There are 2 nested groupings, the coarsest first. Each group lies inside one group of the grouping before and may be the whole of it. The rows also spread widely along 2 directions, which tell nothing about the answers.
In the rows, zero is written as 128.
Known rows, each followed by its group in each grouping:
[148 116 147  98 115  97  87 133 150 124  90 109  85  92 128  96] -> Paf fimi
[117  94 159  64 133 140  79 173 158 200  58 106 107 140 132 120] -> Filiv ker
[128 122 170  86 120 137  65 169 166 174  23  63  35  93 144 109] -> Paf gufos
[143 131 156 114 123 104 115 114 130 107 143 131 148 147 141 107] -> Paf lubas
[133 101 127 130 128  99 101 113 114 150 104 157 135 157 126 102] -> Filiv Gis
[ 80 116 137  65 133 136  64 181 122 221  20 106  52 112 132 116] -> Filiv fad
[131  86 153 118 146  97 108 114 110 133  98 159 181 181 135 136] -> Filiv Mekol
[121  86 145  96 137 106  96 141 117 156  66 135 143 171 150 126] -> Filiv Mekol
[ 96 103 122 127 132  72  87 130  99 128 101 151 130 142 128 111] -> Filiv Mekol
[121  98 116 128 137  72  98 116 110 109 123 169 187 181 138 129] -> Filiv Mekol
[160 116 149  93 101  88  80 122 142 118 112 113 105 107 125  95] -> Paf fimi
[101 108  95 157 117  60  99 110  82 109 159 181 108 146 112  98] -> Filiv Gis

New rows. What belongs after each?
[114  95 153  78 150 115  98 147 142 182  93 130 133 138 136 123] -> Filiv ker
[135  91 138 118 137 119 107 104 121 162 119 154 150 170 136 113] -> Filiv Gis
[122  87 135 130 129  73 100 130 107 125 114 154 161 174 135 123] -> Filiv Mekol
[108  95 128 109 137  90  75 130 124 149 130 147 136 119 122 113] -> Filiv ker
[119  99 150  85 147 119  91 146 140 185  99 132 142 146 132 124] -> Filiv ker
[177  97 158 106 123  95 118  91 161  99 134 155 201 136 118 117] -> Paf fimi
[157 115 175 124 116 117  98 138 157 143  99 113 128 117 134 114] -> Paf gufos
[111  99 139  87 139 100  94 143 146 168 100 131 136 138 127 122] -> Filiv ker
[100 100 118  95 127  68  73 144 106 149 117 135 120 126 122 102] -> Filiv ker
[117  95 142  73 143 128  76 156 153 191  72  99 112 139 137 117] -> Filiv ker
[ 71 109 121  94 132  91  43 189 108 183  26  91  15 107 132  95] -> Filiv Mekol
[106 105 125  91 135 107  89 135 112 170  87 151 133 150 130 132] -> Filiv fad
[145 125 139  95 118  81  79 150 141 129  85  96  51  82 124 102] -> Paf fimi
[ 85  98 137  67 132 136  62 174 131 223  42 106  76 125 136 113] -> Filiv fad
[118  94 144  93 135 107  95 144 122 164  53 132 139 154 146 124] -> Filiv Mekol
[ 95 103 122 111 125 104  76 139 114 166  99 156 153 155 126 128] -> Filiv fad
[114 152 141 129 113  89  86 128 109  96 145 118  83 103 122  81] -> Paf lubas
[145  89 137 117 140 124 100 115 126 160 102 159 159 175 137 112] -> Filiv Gis
[122 142 148 107 123 101  88 128 121 109 119 105  94 119 145  93] -> Paf lubas
[115  98 143  81 139 124  85 139 132 191  81 137 161 171 143 136] -> Filiv fad
[100 100 137  97 142  82  87 146 102 138  75 127 113 152 139 127] -> Filiv Mekol
[130  93 138 113 121 120  98 123 129 173 107 140 122 147 134 109] -> Filiv Gis
[162 116 140  96 116  78  91 132 137 107 131 120 122 108 121  95] -> Paf fimi
[153 123 152 127 120 105  97 126 147 122 116 123 133 116 127 118] -> Paf gufos
[153 120 158  92 129 101  83 134 156 127  90  94  91  98 131 103] -> Paf fimi
[117 100 149  91 136 104  92 133 146 167 104 132 148 133 130 125] -> Filiv ker
[114  88 137  88 150 115 105 139 133 169 103 137 161 142 129 118] -> Filiv ker
[125  86 158  98 139 110 104 135 111 155  86 140 177 177 148 134] -> Filiv Mekol
[ 91 112 107 115 125  81  83 117 101 156 125 154 141 146 116 106] -> Filiv fad
[145  88 154  96 132 177 104 138 163 206  61 124 138 164 156 122] -> Filiv Gis
[130  81 144 120 132  76  98 114 108 128 107 165 192 174 153 129] -> Filiv Mekol
[132 147 146 108 117 105  90 124 135 109 113 110 104 120 134 104] -> Paf lubas
[165 113 146 107 118  86  89 115 151 110 117 117 123 112 118 103] -> Paf fimi
[122  83 152  78 138 126  96 156 149 182  83 131 140 136 128 136] -> Filiv ker
[107  97 128 109 136  87 100 137 117 154  83 137 148 147 155 125] -> Filiv Mekol
[ 98  95 124 108 134  73  79 131 119 151 121 150 147 141 125 118] -> Filiv ker
[142  92 155  99 148 118 116 120 148 157 130 167 215 164 128 133] -> Filiv ker
[124 149 145 119 115  89  95 125 121 106 148 126 114 120 140 102] -> Paf lubas
[160 113 152 110 114  82  95 121 139 125  97 121 107 102 124 100] -> Paf fimi
[136  95 165  88 144 128 113 141 141 167  58 136 195 174 156 142] -> Filiv Mekol
[100 114 144  95 134 111  72 156 132 179  86 118  99 116 122 110] -> Filiv ker
[155 115 160 127 114 103 101 129 141 115 111 123 162 126 132 121] -> Paf gufos
[137  88 148  97 145 116 100 131 131 169 103 144 172 149 138 133] -> Filiv ker
[110  84 149  93 140 118  83 152 128 171  42 131 122 152 156 127] -> Filiv Mekol
[108 105 127 100 137  88  83 139 119 155 119 144 126 130 130 110] -> Filiv ker
[141 145 153 116 111 109 101 116 131 109 123 120 123 138 134  97] -> Paf lubas
[113  89 140  88 136 128  87 146 133 190  74 142 147 156 134 131] -> Filiv fad
[121 143 146 115 123  95  81 129 127 111 101 101  72 100 127  99] -> Paf lubas
[124  93 154  82 144 133  83 153 136 183  33 121 124 160 145 130] -> Filiv Mekol
[140 144 147 112 123 105 101 111 129 108 141 138 144 144 143  99] -> Paf lubas
[147 110 164 115 115 119  89 131 166 147  84 104 114 117 139 119] -> Paf gufos
[144  72 181  86 146 152 107 155 170 184  44 129 194 181 161 151] -> Filiv Mekol
[176 108 151 100 125  84 112 109 152 115 114 129 160 115 129 109] -> Paf fimi
[130  93 149  93 139 115 103 139 146 183  99 126 144 139 124 116] -> Filiv ker
[128  90 134  92 126 122  96 121 132 173 101 165 195 183 128 134] -> Filiv fad
[122  86 139 107 146 138  94 135 141 185  73 129 111 159 147 111] -> Filiv Gis
[ 94 100 119 116 133  87  68 132 105 164 103 160 132 146 117 116] -> Filiv fad
[127 118 176  85 112 141  71 174 164 184  27  74  50  91 142 118] -> Paf gufos
[165 117 154  91 117  92  93 118 152 124  99 117 113 104 135 108] -> Paf fimi
[115  85 156  69 147 163 107 151 152 216  69 141 179 175 146 150] -> Filiv fad
[134 137 155 124 122  93 107 103 130  87 148 139 151 137 135 112] -> Paf lubas
[129  94 131 116 137 119 103 110 122 158 110 155 148 157 144 113] -> Filiv Gis
[119  97 145 116 137  91 104 131 118 147  81 148 162 163 139 116] -> Filiv Mekol
[147 139 160 117 124 116 116 110 135 108 132 130 155 140 155 114] -> Paf lubas
